There are 9 hidden switches. A switch that is on adds its own fixed numbers to the row, and there is some noise. The rows also spread widely along 15 directions, which tell nothing about the answers.
Known rows, each followed by its switches (1 for on, 0 for off):
[  4  -4   2 -20   4   3 -22 -37  12  -3  20 -18 -17  44  19  -9  -7 -13
  -2   2  14  -4 -24  12   2  13 -13  -4 -22 -29  -4 -14   2  -6  -2 -26
 -23  -5  -8  -2  -2] | 1 1 0 0 1 0 1 1 0
[  6 -22  12   0 -24   6 -25   0  14 -21  12  11   4  11   8 -25 -21  11
 -16  16   3   5   3   5 -11   4 -25  14 -23  12   3 -11  10 -10  -7  28
  10 -26 -23  -3 -13] | 1 0 0 1 1 0 0 1 0
[ 10 -23  18 -19   6  -5 -11   8  18 -16  -6  -2   8  16 -24 -39  -2   5
 -11   4  -3  14  -8 -14  14   4 -10   2 -11 -12   6   6   1   6   9  -9
  21  -2  -5  12  11] | 1 1 1 1 0 1 0 0 1
[ 19 -24  -3  -5   0   2  -4  -9  14 -24  11   2   1  24   3 -11  -1   4
  -5  -1  -7  -8  -1 -12  -5   4 -28   4 -30  -9   6  21 -14   9  15 -28
 -17   1  -3   7  14] | 1 0 0 1 1 0 0 0 0
[ 19  -8   9   7 -13  -2  -4 -11  18   5  -9  15  17  -5  20  12 -15  -1
   8   2  -6  -8   0  12 -17   1   3   6  -1  17   4   8  23  13   6 -10
   3   4  28  17  10] | 0 1 1 0 1 0 0 1 1
[ -4 -22  -8  16 -11  14  -9 -38  19  -9  -9  25  29   4  -4   3  24  10
  -2   6  18  -6 -14  21  -4  -8 -27  -6  -5  19  -5   6   1  -5 -34   0
 -32 -26   1  -6  27] | 1 1 1 0 0 0 1 0 0
[-15  18  12   9   1 -14 -32   3 -12  10 -27 -14 -13   0   2  -7 -10  22
   7  17  10  -3  11  10  -7 -13   6  -6  -1  -5 -17 -35   9   6 -15  14
  32  -9  11   5 -10] | 1 1 0 0 0 1 0 0 0
[  9  19  -4   8  38 -13  20   5 -10 -21   5   9  -1 -11  17  40 -24  -6
  12  -1 -23   5   2  -2   6  -5 -14  14   6  10 -19  10   2   1  -7  -1
   4 -27  11 -32  -9] | 1 0 1 0 0 0 0 0 0
[-14  14  -3  -8  25  14  -2  12  -8 -17  10   5 -19   4  -8  13   8  11
   8  -9  -7  -2  14 -21  18   2  17   1  17 -12   3   1  -4 -19   4   5
  -5   0   0 -29   9] | 1 1 0 0 1 0 0 1 1
[-25  13   7   7  -7 -27   8  -1 -27  21 -14 -28 -13 -11  -6   3 -12 -18
  -4  21  17  19   6  28  -8   4   2   7  23   8 -34   3  16  -9  -9  20
  -4  -4   4 -32  -1] | 0 1 0 1 0 0 0 1 1
[ 10  -2  -1  -1  20 -19  25  29 -11  -7 -13 -13  -5 -19 -23  -3  -7   1
   1  -8 -21   9  13 -20  17 -18   6  16  16  -1  -6  25  -1  17  12  -8
   9   9  18  -5   4] | 1 0 0 0 0 0 0 0 0
[ 14  15  20  -3   7  37  -8  15 -22 -26 -21   1  -8  -5 -20   3   9  22
   2  -3 -18   0  14 -28  14  20   3  -5  18  -5   1 -20 -13  -6  -4   7
   6 -14  20   1   8] | 1 1 0 0 1 0 0 0 1
[ 22 -19  25  -8   0   2  -6  -2   7  -5 -14 -15   6  12  19  -2 -16   4
   2   8 -21  -6 -21  16   3  24 -12  17  10 -12 -17  -6  10  -4   1 -17
 -12   1  21   2   9] | 1 0 0 0 1 0 0 0 1
[ 15  -3  17 -12 -17  -6   1 -33 -12   8 -12 -14  -1  18  13  10 -22 -21
 -16  10  -8   5 -37  32  -3   9 -12   1  -5   2 -23  -9  15  -6  -6  -9
 -12 -11  14   8  -1] | 1 1 1 0 0 0 0 1 0
[ -8  17  10  -5 -10  -4   1  13 -44  -2  11 -18 -25   7 -19  -1 -13  -9
 -23   3   8  12  29 -11  -2   9   5   0  -7  20 -10  -6   3 -10  14  14
  22   2  -6 -11 -29] | 0 0 0 1 1 1 0 0 0
[ 13 -15  13 -10   2  15  -7   6  17  -8  14   3   4   1  10  -8   5  -2
   6  -4  -9   2   2   9   4  25  -2   6   9  -4  14 -12  11  -4   4  -8
 -14  12   8  -5  -1] | 1 0 0 0 0 0 0 0 0
[ 14   2   4 -42  12  -7  -2  -7   3 -13   9   8 -10  33  11  12 -34 -19
 -15 -15 -15  -2 -39 -11  24 -13  27   0  -4 -13  10  -8  16  -6  18 -15
  24  -4  -1   5 -14] | 1 1 0 1 0 0 1 0 1
[  6  -1  -2  -5 -21  -3   9 -16  -4  -6  -9   2   5  -4 -18  -2   5  -3
 -11  -3  -4   4 -14   8  -6 -18 -12  -1  -4  18   4  10   5  15  -4  -6
  -5   4  16   7  17] | 0 0 0 1 0 0 1 0 0
[-13   6 -13 -12 -14  12  -2  -5  16 -17  14  16  -6 -16 -11  -6   1  -5
  -5 -13   3  15  -2   5   7 -25   4   8  10  11  21  -3  17   1 -16  25
  -8  -7  -5 -22  14] | 1 1 1 1 1 0 0 1 0
[-21 -16  -3 -13  -6 -19 -11  -7  17  -8  43  -8 -18  23 -17 -33 -25 -19
 -19  15  17  22   4  -3 -12  -3 -15   8 -30   1   8  14   0 -17  13  18
  16  -3 -46 -17 -11] | 1 1 1 0 1 0 0 0 1
[  7 -26   4 -10  -9  -3  -4  -6   1 -18  22   4  13  22  -7  -8  15   3
 -15 -15  -3  -7   8  -6   9  10 -21   7 -21  21   9  14   2  -4  10 -27
 -14  13   2 -12   7] | 0 0 0 1 0 0 0 0 0
[ -8  15   2 -12  12  11  -9  19 -13 -20   3  -4 -30   8  13   9 -23   3
  -5  -2  -9   3   1  -8  11   5   6   7   8 -21  -7 -17   0 -16   2  19
   7 -16 -11 -23 -16] | 0 1 0 1 1 1 0 0 0
[  4   5 -16  -6  26 -10  -2   9  21 -13  27  24  -9   8  22  10 -23 -10
  12  -4   5   1  14 -13   1  -9  15  -2 -15 -12  17   6   9   5  16  -1
  12  -8 -16 -12 -16] | 1 1 0 1 0 0 0 1 0
[  3   0   1  -9   8  -7  28 -14   6  -8  13   2   5 -14  -1   8  -9 -23
  -3   4 -24  19 -34  30  -2  -2 -25  12  12   6  -7  14  11  -6 -10   5
 -28  -7   3 -32  17] | 1 0 0 0 0 0 0 0 0
[  9 -27  11  -1 -14  21  -7  23  13 -11 -10   6  -1  -2  -5 -20   1   9
  -2   2   0   5  18 -10   7  17  10  11  16  -8   8  10   5  -4  11  10
  -5   6   0   7  12] | 1 1 1 1 1 0 0 1 1
[ 11 -24  -6  23  -1   9   5 -15  17 -16  18  23  11  13   8  13  17  12
   2   3  -5 -15  18  -3 -24  14 -37   2 -28  16   0  37  -9  -1  12 -23
 -30   7   7  -3  24] | 0 0 1 0 1 1 1 1 0
[  2 -19 -22  14 -15  12  17  -8  18  -3  15  26   5  -7  -5   4   5 -12
  -3   4  14   5  12   0 -24  -5  -3  -4 -14  11  17  39   0  -1  12   5
 -26   5 -14   4  10] | 0 0 0 0 1 1 0 0 0
[-11  13   2   2  -1  -7 -18 -16  -7   5  13  -7 -24  23  12  14  -4   6
   8   8  -1 -14  14   3 -25   1   1 -10 -21   1  -4  -4  -2  -8  18 -13
   5  19  11  -2   8] | 1 1 0 0 1 0 0 1 1
[ 13  16 -15 -24  -7   1   7  -8  -9 -24   1 -16 -24   8 -31 -11 -11 -23
 -17 -23  -6  20 -13 -24  23 -30   2   5  -7  -3  14   4  -5  21  -2  -8
   7  -8   4  10  -5] | 1 1 1 0 0 0 1 0 0
[ 13   8  -5  -3   4  -2  15 -10 -19  -1 -18  -3   5  -1  -2  27  -2  -8
  -3 -18   5  -9  -2 -10  22 -14  20   5  11   7 -10  15  10  11  -4 -22
 -10  -9  26   2  -3] | 0 0 0 0 1 0 0 1 0

New rows, each followed by its switches (1 for on, 0 for off):
[-14  13  -9   4  -2 -15 -17  -5  18   5 -10   2  -2 -12  10   2   2   7
  18  -6  13  -2  12  16  -5 -23   8   2   7   1   7 -11  18  22 -12   0
   7   5  19  -4  11] | 0 1 1 1 0 0 0 1 0
[ 11 -10  10 -14 -10   6  -3  17   6 -15  15  -6 -23  12  -3 -25 -24 -10
  -9  12  -9  16   5 -10  -8  17  -4   9  -5 -15   7   6   3  -5  27  12
   8   6 -14   3  -3] | 1 1 0 1 1 0 1 1 1
[-10   1  -4  19  -2  19  -3   5   2   3   4   7  -5  -9  13  16   6  -1
  17  12  20  -1  30   7 -16  24   7  -2  16   2  -2   3   1 -14  -3  13
 -20  -2  -2 -16  -2] | 0 0 0 0 1 0 0 0 1
[  0  -6  -2 -18 -13 -16  -9 -40   8  11  -1  -5  -5  31  23  11 -25 -22
 -10   5   4  -5 -48  33  -8 -13   5  -2  -9  -2 -11  -6  20 -10  -3 -12
  -7  -6   0   4   1] | 1 1 0 0 0 0 1 0 1
[  1 -14  10   0 -28 -21 -17   5  23  -3  17  21  10  -7   9 -17 -30  -7
  -8  12   6  14  13  15 -21  -9   0  14 -14  37  16  -6  36   3   6  28
  33  -2 -11   1 -14] | 1 1 1 1 0 0 0 1 1
[ 21  -5   8   4 -10  22  -2  10   1   3 -37  12   2 -11  -2  -1  -2  10
   4   7  -3  -3   0  -3   4   0  25  -5  23 -14   3  -7   8   8   2   7
   4  -4  22  32   5] | 1 1 0 0 0 0 1 1 0
[-17  18   4   6   0  23 -12 -14  -1  -2   2  15   1  -7 -10   8  28   9
  16  10  12   3  14   8 -19  18  -7 -25   7   7   9 -14  -4  -7 -11   8
 -10   1   8 -17  21] | 0 1 0 1 0 0 0 0 1
[ 18 -21  15  -1  -7  12   7  15 -21 -19  -7 -17 -10  14 -22  -9   9   9
 -13  -3 -24  -6  17 -26   5  22 -14  10  -4   2  -6  23 -17  -8  26 -20
  -9  20  14   6  15] | 1 0 0 0 1 0 0 0 1
[  0  35   1   1   1  28 -13  12 -20  -4 -16  15 -29  -2   9  21 -21  -1
   8  12  10   4  19 -14 -15   6  34 -24   7 -11   5 -24  -2  -6   6  27
  26 -17   0  14 -19] | 1 1 0 1 1 1 0 0 1
[  0  -2   2  10 -38  25 -14 -28  17 -11 -19   9   4 -11 -11 -13   6   8
  -5  16   5   9 -23  21 -26  -7 -27  -2  -1  10   6  -7   5   3 -28  24
 -16 -17   5  10  24] | 0 0 0 0 1 1 1 0 1
[ 22  -7   2  13  37  -1   9   8  34  -7 -23  15  24 -21  10  -3  -1  14
  37  10  -5   1   3  -3  -2  -2  -9   3  11 -27   0  21  -1  34  -3 -16
 -10 -12  23   5  25] | 1 0 0 1 1 0 0 1 0
[  6  31   2  -1  24  13  -6  25  15 -13   0  16 -11 -25  -2  -9 -15   8
  22   7   0  17  21 -20  -7  -2  10  -6   5 -21  20 -11   4  24   6  19
  27 -13   3   1  -6] | 0 1 0 1 1 1 0 1 0
[ 13   4   3  21 -22  21   0 -14   5 -13  -3  20  12 -15 -10   1   7  10
   0  12  -2   4  11   2 -30   0 -26  -5 -13  29   8   3   0  12 -10  12
  -6 -11  11   9  12] | 0 0 0 0 1 1 1 0 0
[ 20 -19   1   2 -15  15 -24 -12  37 -17  -5  17   7  11  39   7  -7   3
   9  -6  -5 -11  -9  14  -6  13 -10  12  -3  -6  11 -10  15   1  -7  -8
 -16  -6  11   9   8] | 0 1 1 0 0 0 0 1 1
[ -8  24   6 -32  18  -4 -29 -11   7 -12  12   9  -6  20 -14  -8 -18   6
   0  -7   7   2 -12 -25  11 -22  19 -17 -17 -11  22 -26   6   7   4   0
  51 -13  -7   7 -13] | 0 1 0 1 1 0 0 0 1
[ -5   3  -8  11 -14 -10 -13 -30 -15   4  -5   3  -3  27 -13   9  14   0
  -2   5  21 -12  24  -8 -24  -9  -7 -26 -37  23  -2  14 -13   9  12 -27
   8  10  10  20  12] | 1 1 1 1 0 0 0 0 1
[ 24  16  10 -20   8   3   4  12  13 -20  11  -2  -2 -15 -20 -27 -22 -19
  -3  -2 -10  34  -7 -17  11   1  -4   9   4  -6  21 -11  15  25   2  13
  20 -16   0   3 -15] | 0 1 0 0 0 0 1 1 0
[  5 -13  -1   2 -27  13 -17  15   4  -8   4 -26 -35   8  18 -18  -7 -10
   1   5   1   7  21  13 -14  27  -8  12   0 -19   2 -13  -3  -4   8   6
 -25  16  -6   2  -6] | 1 1 0 0 0 0 0 0 0
[  1   9  13 -10  14   3   7  -2  -2   1 -16   4  15 -18 -26  -3   6  16
   5  -6 -16   0 -14  -1  17 -20  12   0  24   7   2  -5  14   9 -10  -3
  11   0  32  -3  23] | 1 1 0 0 1 0 1 0 0
[  5  21  18  -2 -39  11 -32   1  -9  -5   8 -11 -30   4   5  -6 -15   4
  -1   4 -13  -1  26   6 -36  10   0  -1 -13  23  17 -36  10   5  15  11
  29  24  19  20  -8] | 1 1 1 0 1 0 0 0 1
[-19  11  -8  -1  14   7 -11  -7  10   8  12  14  -6   3   2  -3 -12  -9
  11  16  43  11  12   1   0  -5  27 -15   6 -14   3 -10  11  -5 -10  26
   8 -26 -25 -12 -18] | 1 1 0 1 1 0 1 1 0
[ 15  12  -7  -5 -26  -3  -6 -21  -8 -33   0   1  -7   3   6   6 -18  -9
 -17  -6 -10   9 -16   7  -5 -23 -36  13 -22  25  -3  -6   5  11 -23  10
  -6 -30   4 -10  -4] | 1 0 0 1 0 0 0 1 0
[  1  18  12 -12  16  -2   7  11 -28  15   4 -21 -13   8 -23  -6   6 -22
   6   0  30  18  35 -19  17  29  35 -14  17  -4  -5  -4   9   5  17 -16
  10  13  12  -5 -20] | 1 1 0 1 0 0 1 1 1
[-16  21   7  -9 -22  29 -32  -4   4 -15  32  14 -41  18  24  14 -10   7
   5   6 -16  -6  15  12 -35  19  -1 -10 -10   1  20 -32   1 -27  17  23
   6  20  -4 -10   5] | 1 1 1 1 1 0 0 1 1
[  8   8  -4   0 -16 -17  -1  -9  -4 -23 -23 -15 -11  -1  -9 -14 -30  -7
 -16   8  -8  16 -20  -1 -13 -26 -32  12 -20   2 -12  14  -3  21 -10   7
   9 -26   0   3  10] | 0 1 0 1 1 1 0 0 1
[ -4  -7   6  33  -4   1   3   1  -6  17 -42  -2   5 -19  -5   6   1  18
  13  30   6  -4  18  14 -23  -2  -2  -6  14  -3 -25  16  -7   6  -6   9
  -4  -7  17  17  22] | 1 1 1 0 1 0 0 0 0
[  7   9   1 -11  20   1  -6  14  -4 -32  22   6 -18  11 -15  -9 -23   8
 -10   2 -17  11   9 -35   9 -10 -11   9 -21  -5   7   3  -9  -5  12  17
  28 -23 -22 -10 -18] | 1 0 0 0 1 0 0 1 0
[ 10   7   8   0  23  10  14  -4   3 -24   6  17  24 -17 -18  -8  10  -5
   3   5   4  25   0  -5  12  12 -26   0   5  12  -2   3   5   6 -24  11
 -15 -37  -1 -33   7] | 1 1 0 1 0 0 0 1 0
[  0 -14   4   9 -32  25 -25  -5  -2 -12   6  14  -7  17  11   1   9  21
  -7   4   2 -20  27   0 -26  16 -12  -8 -22  15  12  -6  -6  -9  13   1
  -9  12   2  11   9] | 0 1 0 1 1 0 0 0 0
[  1  21   3  14  12   2   1  33   1  -7 -14   8 -18 -29  19  19 -14  17
  26   3 -21  -3  28   0 -13  -4  16  13  24  -1   0  -1  13   9  10  14
  14  12  26 -11   9] | 1 0 0 1 1 1 0 1 1
[ 11  13 -20 -24  11  12  -2 -12  12 -27   0   7 -22  21   6   9   3 -13
   4 -26  -1   2 -18 -18  18 -12  11 -10  -8 -28  18   2  -4   8   2 -25
 -16  -1   6  -2  11] | 1 1 0 1 0 1 0 1 1
[-17  35  17   5  26   9  -5  -1 -14   1  -8  22   4 -13 -19  13  -1  19
  13  24   1   7   7  -5 -15  -2   7 -24   6   9  -4 -13   1  -9  -5  26
  36 -19   6 -11   4] | 1 0 0 1 1 1 0 0 1
[  7 -28   1   2  -8  22  -4  15  19  -7  13  29  -8  13   2   0   5  20
  -4  -2 -19 -19  19 -12 -14   4  10  -4 -10   1  21  18  -4 -11  37  -6
   3  32   2  20  18] | 1 1 1 0 1 1 1 0 0
[-14 -14  -5 -16  28 -19 -35 -14  29  -6  13  12   9  38   5 -12  -3  19
   8   1  21 -18  -5 -13  13 -24  10 -13 -31 -19   9  -8   1   0   3 -17
  30  -8 -19   3  -6] | 1 0 0 1 0 0 0 0 0
[ 10  -5   7   4 -11   3   1 -15 -27  10 -20 -17  -7  21  14  21  -7 -12
  -5   5   8 -11  -1   9  -3  20   8  -4   2   1 -24   4   1 -11   3 -21
 -20   1  17   5  -2] | 1 1 0 0 1 0 0 0 1
[-11 -17   0   6  -8  -5  -9  -6  17  33  -2   4  11  -1   0  -7   8   2
  12   8  29 -11  18  12 -14   0  30 -13   4  -2  10   6  16   7  14 -11
   1  26   7  17   6] | 0 1 0 0 1 0 0 0 0
[  2 -32 -11 -14 -33   9   2 -18  -1  -1   8   7  -9  36  -8   2   8 -12
 -27 -12   3 -12 -13  -3   1  -1  10  -5 -14   5  11  23  -1 -20  23 -18
 -19  22  -7  16  11] | 0 1 0 0 0 0 1 0 1
[ 15  -8  20 -18  24 -29  -1  22   8 -22  18  -7   8   9   3 -17 -30  -2
  -5  -6 -14  13   1 -14  22   3  -6  31  -6   6  -3   5  25   7  11 -12
  26  -6   2 -25 -17] | 1 0 0 1 1 1 0 1 1
[ 13   8  -4 -10  -5   7   3  -1   5  -8  -6  -4  -8 -12  12   9 -11  -8
   6 -18  -6   0  -7   6  15 -14  18  15  23  -2   5  -9  22  14 -10  -6
 -16   0  25  -5   3] | 1 1 0 0 1 0 1 1 0
[  1  10  22 -12  -2  -1   6  13  -4  20  19 -18 -12  -7   4  -7  -9 -22
  14   8   2  16  23  19 -17  40  19  -2  21   3   8 -10  21   2  25  -9
   0  38  18 -11  -3] | 1 1 0 1 1 0 0 0 1
[-12  -2 -10  12   0   9 -23  -4  -2 -11 -19 -22 -30  14  -2  -9   7  12
   8  13  11   0  14  -3  -6   2 -18  -5  -8 -34 -13  -5 -28  -1 -11   2
 -13 -10  -9   5  13] | 1 1 1 0 0 0 0 0 0
[ 22 -19  -8   6 -32  28  -4 -16  -7  -2 -18   0  -2  15  -8  -7  11 -16
 -11   4  34   6  11  -9   3  14   4 -12 -10  -4   1   7  -7   3  -8  -3
 -25 -16  -7  32 -12] | 1 0 0 0 0 0 0 1 0
[ 23 -11  15 -16  18  10  18  -6  15  -1  13  18  20   4 -22  -4  -2 -10
   2   4 -10   8 -11 -18  -1  18   4  -9  -1  -3  16  23   3   5  25 -20
   8   8   8  15   7] | 0 0 0 0 1 0 1 0 1
[  8   9   7  -3   4  -2  -3  -7  -7   2 -29 -12   2  -3 -34 -15   9  14
   0  -1   2   3  -2 -16  12 -22   8  -5   4  -7  -3   3   2  23  -4 -13
  15   1  26  23  14] | 1 0 0 0 1 1 1 1 0
[  7 -30  15  -2  -9  11 -12  -3  24  -4   8  30  29  11 -23 -30   7  18
  -6  16  11  -3  12 -18 -13   8  -1 -14 -19  12  22  15   3   0  20   1
  21   3 -10  22  14] | 0 1 0 1 1 0 1 0 1
